The rows are grouped in 3 ways, from coarse to fine. Each group lies inside one group of the grouping before and may be the whole of it. The rows also spread widely along 9 directions, which tell nothing about the answers.
In the rows, 128 means zero.
Known rows, each followed by its group in each grouping:
[126 105 119 149 105 143 132 135 149 140 103 144  95 128 137 105 143  99
 115 138 132 103 123 144 131 144 156 114 124 125 125 153 167] -> Tozam Z309 Talol
[135 146 130 146 119 127 118 115 108 113 127 107 159 127 108 102 118 149
 111 139 144 112 106 103 143 104 113 137 135 156 112 103 126] -> tef Z277 bizo
[193 146 144 174 152 157  80 113 113 136 137 142 152  97 117  85 124 139
  80 151 171 139 115 129  78 150  98 124 107 117  69 105 105] -> Tozam Z972 Pala
[137 117 175 117 116 171 118  98 205 130 113 134 138  93  90 116 116 123
  85 161 147  96 135 113  61 154  99 134 163  97 123 111 106] -> kele Z593 vevuf
[115 137 110 134  93 120 131 114  80 117 124 111 195 118 122 126 120 135
 107 156 151 107 107 106 168  96 112 136 125 168 124 106 121] -> tef Z429 nudul
[147 132 112 101 134 154 131 180 124 152 112 187 110 131 151 163 154 124
 145  71  86 189 148 126  96 115 109  90 123 117 125 166 105] -> kele Z593 Sirez
[127 123 137 120 148 113 118 143 131 112 150  91 124 155 131 125 135 123
 158 108 115 147 121 141 136 103 116 128 113 128 119 131 118] -> lizo Z60 keped
[131 116 139 130 158 116 110 120 100 116 162 111 152 146 144 138 135 128
 158 153 126 144 121 162 138 114 124 126  92 114 111 125 106] -> lizo Z703 tonot
[148 117 138 133 133 135 121 118 141 104 118 143 125 151 128 118 150 113
 137 166 113 105 115 163 124 150 150 113 106 126 117 145 129] -> kele Z409 noge
[103 132 145  98 141 122 113 142 116 105 160 106 157 148 142 142 161 145
 149 130 116 158 129 139 109 102 118  88 126 151 100 131 130] -> kele Z409 ges
[174 181 145 119 169 146 111 137 116 144 135 162 123 112  85 115 112 168
 111  97 135 148 154  84  94 134  89 144 150 126 126  92 103] -> tef Z325 Fefuf
[134 127 123 143 139 113 123 126 122 134 120 146  91 130 124 120 107 107
 165 117 102 123 157 136 163 148 159 164 130  89 153 136 121] -> kele Z260 Rez
[120  91 110 136 100 153 123 142 118 112 122 127 166 122 160 143 162 105
 120 152 131 120 105 155 131 101 130  92 103 147  89 152 136] -> lizo Z60 fup
[111 118  96 152  83 104 134 146  98 118  89 113 150 137 160 123 130 104
 145 104 114 131 115 129 198  87 135 138 113 155 134 160 120] -> kele Z593 bipuv
[157 120 102 124  90 140 126 169 112 155  90 154 108 123 174 139 133 100
 122  67 112 188 118 138 122 119 101 102 103 129 120 172 108] -> Tozam Z136 Fira
[160 131 127 112 132 143 129 151 122 104 104 149 144 191 131 109 172 153
 105 134 134 129  62 130  80 119  99  53  90 184  93 142 134] -> Tozam Z309 Rimuz
[156 128 130 134 155 164 129 145 156 121 102 201  64 160 116 110 161 134
 137 125  96 105 134 133  93 168 167  97 136 124 119 148 156] -> kele Z260 liled
[107 145 177 146 193 139  86  75 130 102 215 101 160 120  76  98 138 173
 121 214 166  84 136 123  92 136 143 136 153 129  93  68 158] -> tef Z429 motev
[148  99 122 122 103 130 140 126 133 113  85 121 141 152 150 136 130 101
 127 142 120 128  91 160 139 117 110 110  86 128 132 150  91] -> lizo Z703 dabi
[154 156 109 110 174 114 136 145  85 156 151 172  94 143 131 135 126 138
 157 103 106 169 164 124 141 144 132 126 109  92 151 119 111] -> Tozam Z972 mazo
[137 124 113 113  92 143 135 125 104 144 117 156 154 109 143 146 125 122
 104 140 144 137 118 121 118 130 105 109 114 127 128 125 115] -> Tozam Z136 dif
[178 123 111 120  92 142 142 133 119 146  69 151 150 110 137 146  97 108
 102 103 129 147 116 127 128 121  80 135 100 112 136 133  58] -> lizo Z703 zeger
[130 132 113 169 104 153 121 128 125 141 107 153 122  76 125 114 118 122
 105 132 135  98 165 112 149 141 157 171 155 117 118 128 143] -> kele Z45 ril
[143 159 131 118 176 129 134 114  88 125 169 158 134 137 102 140 121 152
 142 166 124 122 145 111 138 135 135 136 124 126 144 103 127] -> tef Z451 pulim
[102 137 146 112 148 130 131 102 134 114 152 140 127 140  97 126 128 148
 141 177 127  90 149 117 121 143 153 132 149 123 137  97 150] -> kele Z260 kod
[155 140 114 129 153 140 137 127 105 102 130 159 139 164 103 112 151 161
 126 160 132  77 106 123 124 130 139 110 106 154 119 106 140] -> lizo Z60 Tiz
[142 117 138 158 133 134 121 145 166  94 109 115  86 171 132  86 155 119
 126 127 114 115  89 142 123 119 140 101 125 168 113 168 161] -> tef Z451 bapun
[113 127 141 110 139 108 113 120 116 138 172 101 120 136 141 134 121 121
 151 128 130 163 139 140 132 127 120 133 119 104 131 123 124] -> Tozam Z136 Fira
[177 133 129 164 136 100 120 115  97  81 108  98 146 180 137  94 124 114
 134 155 127 119  65 142 171 107 113 129  76 166 121 145 102] -> tef Z451 pulim
[ 99 106  94  87  70 138 171 177 144 154  70 139 107 124 160 167 127 109
 129  62  98 161 137 122 142  94 109 103 138 133 157 164 114] -> lizo Z703 dabi
[140 131 121 116  93 138 147 123 129 136  88 151 154 107 117 134 107 119
 112 125 128 115 133 103 139 126 104 146 134 118 154 125  91] -> kele Z593 vevuf
[139 130 127 165 149 108 105 130 101 139 152 112 121 130 135  98 121 115
 146 128 139 139 132 148 157 132 145 153 109 112 112 131 139] -> Tozam Z309 Rimuz
[109 112 133  83 102 118 148 133 166 158 122 118  81 123 142 150 103  94
 141  92 109 163 151 132 130 138 109 134 140  85 175 142 114] -> Tozam Z136 Fira
[142 144 114  79  73 136 172 128 130 131  65 148 161 117 119 156  96 134
  93 115 127 117 128  80 128 118  75 136 141 136 171 113  72] -> kele Z45 ril
[ 91 130 126 115 122 107 129 136 119 111 145  97 135 144 140 134 138 135
 149 123 114 136 142 123 157  99 132 135 140 142 135 129 138] -> kele Z45 ril
[206 151 125 121 150 122 147 116 142 120  90 182  71 180 104  98 118 141
 124 127 124 104  96 119 107 178 112 127 100 120 159 118 111] -> Tozam Z136 dif
[132 149 111 117 115 133 117 188 118 158 126 134  87 126 151 124 138 149
 131  28 114 200 137 103 103 103  96 104 141 150 106 150 136] -> Tozam Z136 Fira
[119 137 113 147 134 133 118 154 113 108 118 150 107 164 124 101 161 157
 145 113 108 111 119 117 132 118 158 106 134 169 102 142 168] -> kele Z260 Rez
[100 141 115 144 130 148 101 149  85 161 173 137 149  81 142 127 143 148
 111 118 151 165 162 115 117 109 131 112 143 134  82 114 157] -> Tozam Z972 Pala
[108 122 154 131 121 135 101 119 128 121 145  88 169 107 130 126 132 114
 112 149 146 139 129 131 127 102 106 125 137 135 107 123 123] -> tef Z325 Fefuf
[138 140 130 155 145 129 118 126 130 121 130 137 103 128 122 107 131 132
 138 133 119 111 151 127 142 140 153 157 138 116 124 128 140] -> kele Z45 ril
[116 121 112 111  94 110 142 127 106 119 116 116 135 160 149 125 139 125
 131 135 129 125  95 131 155 114 122 108 104 155 138 140 134] -> Tozam Z136 Fira

New rows, each followed by its group in each grouping:
[134 121 132 115 131 139 122 111 108 144 149 139 159 105 138 144 125 110
 111 167 142 142 143 142 118 139 115 113 108  91 127 114 104] -> Tozam Z972 mazo
[163 142  82 126  98 151 155 164 100 136  77 179 132 126 124 129 130 141
 112  90 120 111 119 100 144 117 117 120 116 158 131 133 119] -> lizo Z60 keped
[165 138 114 144 143 149 129 135 125 130 105 169 105 136 114 112 132 150
 122 130 127 107 125 128 118 144 139 130 119 128 119 124 127] -> lizo Z703 dabi
[ 61 123 135  98 152 114 150 110 160 135 182 123  73 154 109 117 140 134
 154 166 121  92 165 131 143 152 182 121 154 107 166 107 193] -> Tozam Z972 Pala
[142 141 140 128 148 133 111 149 131 137 128 129 107 123 128 122 129 121
 134  88 115 166 147 125 124 116 110 131 138 121 126 138 118] -> tef Z325 Fefuf
[164 135 115 146 132 126 115 141 103 151 119 141 116 114 148 116 115 108
 123 100 130 173 134 137 133 134 111 131 102 104 119 136 102] -> Tozam Z972 Pala
[189 120 123 131 147 215 101 146 104 153 134 217 173  68 134 167 157 122
  90 153 137 149 141 146  50 145 110  83 100  99  64 134  98] -> lizo Z60 keped
[123 128 132 143 112 116 166  73 152  79 104 122 124 170  81  82 117 137
 108 226 145   4  90 113 177 152 166 150 134 165 175 106 167] -> tef Z451 bapun
[124 142 140 103 134 130 149  79 121 116 137 157 168 130  80 128 115 153
 121 205 142  58 136 100 136 150 133 149 136 116 163  82 117] -> kele Z593 vevuf
[151 167 146 127 169 107 114 109 112 130 165 114 127 140  96  95 106 166
 124 134 153 134 133 104 115 140 104 146 127 120 127  77 117] -> Tozam Z972 Pala
[137 131 100 173  75 122 113 148  86 152  92 100 155  74 153 119  92  96
 116  69 130 171 131 112 187  82 105 168 132 133 116 145  99] -> tef Z277 bizo
[110 157 115 176 146 103 116 117  82  94 144 118 129 163 102  68 150 166
 139 163 141  62 119 111 197 112 179 149 133 186 119 107 192] -> tef Z325 Fefuf
[110 113 148 141 158 145 101 146 174 139 157 119  73 131 124 110 150 135
 143 107 117 141 154 148  97 128 149 120 151 112  91 135 162] -> lizo Z703 zeger
[157 139 134 112 166 112 124 110  95 134 154 152 137 125 128 155 112 108
 169 152 104 149 162 159 150 154 138 154  98  72 150 122  85] -> kele Z409 noge
[129 129 135 124 111 151 144  92 151 115 110 141 138 128  91 112 118 134
  98 180 140  64 113 108 128 142 133 131 146 135 142 103 138] -> tef Z277 bizo
[126 117 135 149 152 115 107 122 115 103 141 123 117 163 133 108 145 121
 164 149 108 119 120 153 146 129 159 126 111 124 114 141 138] -> kele Z260 Rez
[200 139 101 154 160 124 138 150  90 132 101 187  82 142 144 128 121  95
 159 104  88 156 131 148 168 146 144 139  87 104 154 170 103] -> tef Z451 bapun
[134 133 122 135 138 144 117 132  97 121 139 142 149 131 132 129 144 132
 130 140 120 138 117 130 132 108 131 108 119 142 105 131 132] -> tef Z277 bizo
[130 146 142 110 140 140 147  94 140 161 147 159 125 102  76 124  90 141
 107 172 156  82 164 100 116 175 137 163 154  85 164  76 134] -> Tozam Z309 Rimuz
[155 146 112 155 143 145 122 134 117 162 128 175  85 101 121 103 119 128
 115 114 133 129 163 121 127 164 149 142 133  99 127 120 142] -> Tozam Z972 Pala
[138 130 161 165 156 158  90 109 155 115 142 144 116 119  98  90 139 144
 116 166 140  92 136 124  87 158 153 131 150 121  86 111 152] -> kele Z260 liled
[106 123 131 132 115 116 119 106 110 122 147  98 167 116 125 131 117 112
 127 162 140 121 127 131 162 111 126 143 129 132 132 114 121] -> tef Z429 nudul
[142 120 118 107  61 117 163 105 129 124  54 130 160 121 128 141  81  93
 110 138 127 108 112 112 162 129  97 152 118 120 177 126  70] -> kele Z260 kod
[138 117 163 150 135 122 104 122 186 127 127  76  84 126 119  97 103  94
 138  99 116 148 128 139 128 125 116 157 148  96 127 136 117] -> tef Z277 bizo
[115 102 123 119  96 112 134 101 112 113 131 108 151 151 154 130 134  98
 132 182 137 111  98 158 161 127 134 115  89 129 138 139 129] -> Tozam Z136 Fira
[153 131 109  87  94 143 138 140  68 134 113 134 228 100 145 180 113 123
 105 123 141 162 111 113 126  86  57 110  92 137 120 116  53] -> lizo Z60 keped
[108 144 158 143 121 128  89 121 127 134 164  80 175  76 111 116 111 150
 112 126 155 144 155 111 112 110 107 159 164 132  85  96 123] -> kele Z409 noge
[115 112 132 107 127 146 134 144 150 160 133 141 105 102 135 155 117 117
 138 101 115 153 166 135 116 129 125 134 142  90 138 132 114] -> lizo Z703 tonot
[172 106 130 140  90 113 117 151 136  95  51  96 137 172 171 109 129  85
 131  80 105 168  62 147 134  97  80 105  86 155 112 179  67] -> kele Z260 liled
[178 104 137 140 155 182 117 154 189 123 103 174  69 145 122 111 164 112
 116 119 106 115 115 159  64 158 140  89 116 111  99 159 139] -> lizo Z60 Tiz
[206 174 117 113 121 148 133 143  91  98  69 160 185 158 106 109 134 187
  74 102 142 131  52  76  78  99  42  83 104 206 106 110  72] -> tef Z429 motev
[118 108 133 146  91 145 126 132 167 128 100 115 120 129 126  94 137 118
  93 138 149  97 103 130 112 131 132 108 139 150 108 141 163] -> Tozam Z309 Rimuz
[152 132 126 138 152 104 127 130 124 111 130 109 111 161 118 107 118 126
 154 117 118 115 118 138 158 122 129 152 108 121 141 119 115] -> lizo Z60 Tiz
[ 82 120 153 150 132 125 101  93 117 119 171 101 161 104 115 118 120 128
 136 184 147  96 154 126 147 129 159 156 153 117 111  99 149] -> kele Z260 liled
[ 81 110 152 142 128  98  95 130 132 122 162  61 131 125 150 121 119 100
 166 111 119 165 147 143 157  98 134 151 144 116 113 137 127] -> kele Z260 liled
[136 140 132 108 167 115 133 135 117 146 156 145  94 150 120 131 129 131
 158 118 116 151 147 131 124 140 130 125 118 101 151 120 135] -> Tozam Z309 Talol
[132 139 132 157 138 119 120  96 115 112 132 137 153 128 104 106 120 137
 130 179 141  76 130 118 161 138 150 161 126 124 132 105 129] -> kele Z593 bipuv
[166 132 146 126 149 121 127 107 136 142 129 137 112 129 110 117 103 109
 126 143 138 128 130 134 118 160 112 149 110  83 150 111 103] -> Tozam Z309 Talol
[139 101 115 100 120 148 148 154 151 121 101 147 112 157 143 146 150 106
 134 114 100 129 111 150 115 121 122  87 105 127 138 153 116] -> lizo Z60 Tiz
[154 110 119 172 123 173 122 131 133 124 107 176 116 107 136 114 149 103
 102 167 127  99 121 145 126 147 163 112 123 133 106 162 156] -> tef Z451 bapun
[113 144 141 154 153  97  97 119 101 106 171  86 157 146 119 100 133 156
 152 139 137 128 126 119 153  98 128 155 129 147 105 111 133] -> kele Z593 Sirez
[157 138 128 149 117 157 114  99 105 127 129 161 154 112 112 105 132 150
  87 185 167  83 111 118 108 154 129 124 117 139 101 104 141] -> Tozam Z136 Fira
[ 94 130 168  69 156 103 136 110 164 104 161  85 116 178 107 134 132 129
 154 148 115 127 129 129 128 118 109 118 140 126 169 111 125] -> tef Z325 Fefuf
[115 111 138 104  87 128 130 124 142 107  97 105 164 141 134 136 124 118
 118 132 125 129  99 123 118 105  93 108 127 143 129 134  98] -> kele Z260 Rez
[133 120 152 158 125 167  85 122 137 145 140 124 154  62 125 121 123 104
  93 142 152 142 153 133 106 129 116 141 148 106  89 126 120] -> tef Z325 Fefuf
[ 78 147 120 141 111 119 128 119  98 132 151 119 162 101 103 113 120 163
 131 141 143  94 159  86 170 105 148 167 167 145 130  99 155] -> kele Z593 vevuf
[160 129 164 142 189 146  93 134 172 114 165 117  88 147 101  98 144 138
 142 126 124 125 130 145  81 144 129 130 127 109  93 121 136] -> lizo Z60 keped
[ 58 101 151 103 122  71 125 101 129  97 166  44 146 165 140 138 116  99
 186 155 111 132 129 152 183  96 137 147 126 113 158 127 121] -> kele Z260 Rez
[140 133 116 144 121 164 130 119 123 143 112 176 130  87 112 124 123 126
 101 145 135 101 144 115 124 145 141 136 144 120 131 120 134] -> tef Z429 motev
[155 110 133 155  90 136 114 145 162 115  87  84 134 119 137 101 118 109
 103  92 142 129  94 127 122 106  87 139 125 141  99 141 105] -> lizo Z60 fup
[103 144  98 101 120  56 156 116  30 140 156  98 185 148 144 154  89 121
 173 137 132 149 137 123 228  96 120 165  89 120 180 103  99] -> Tozam Z309 Rimuz
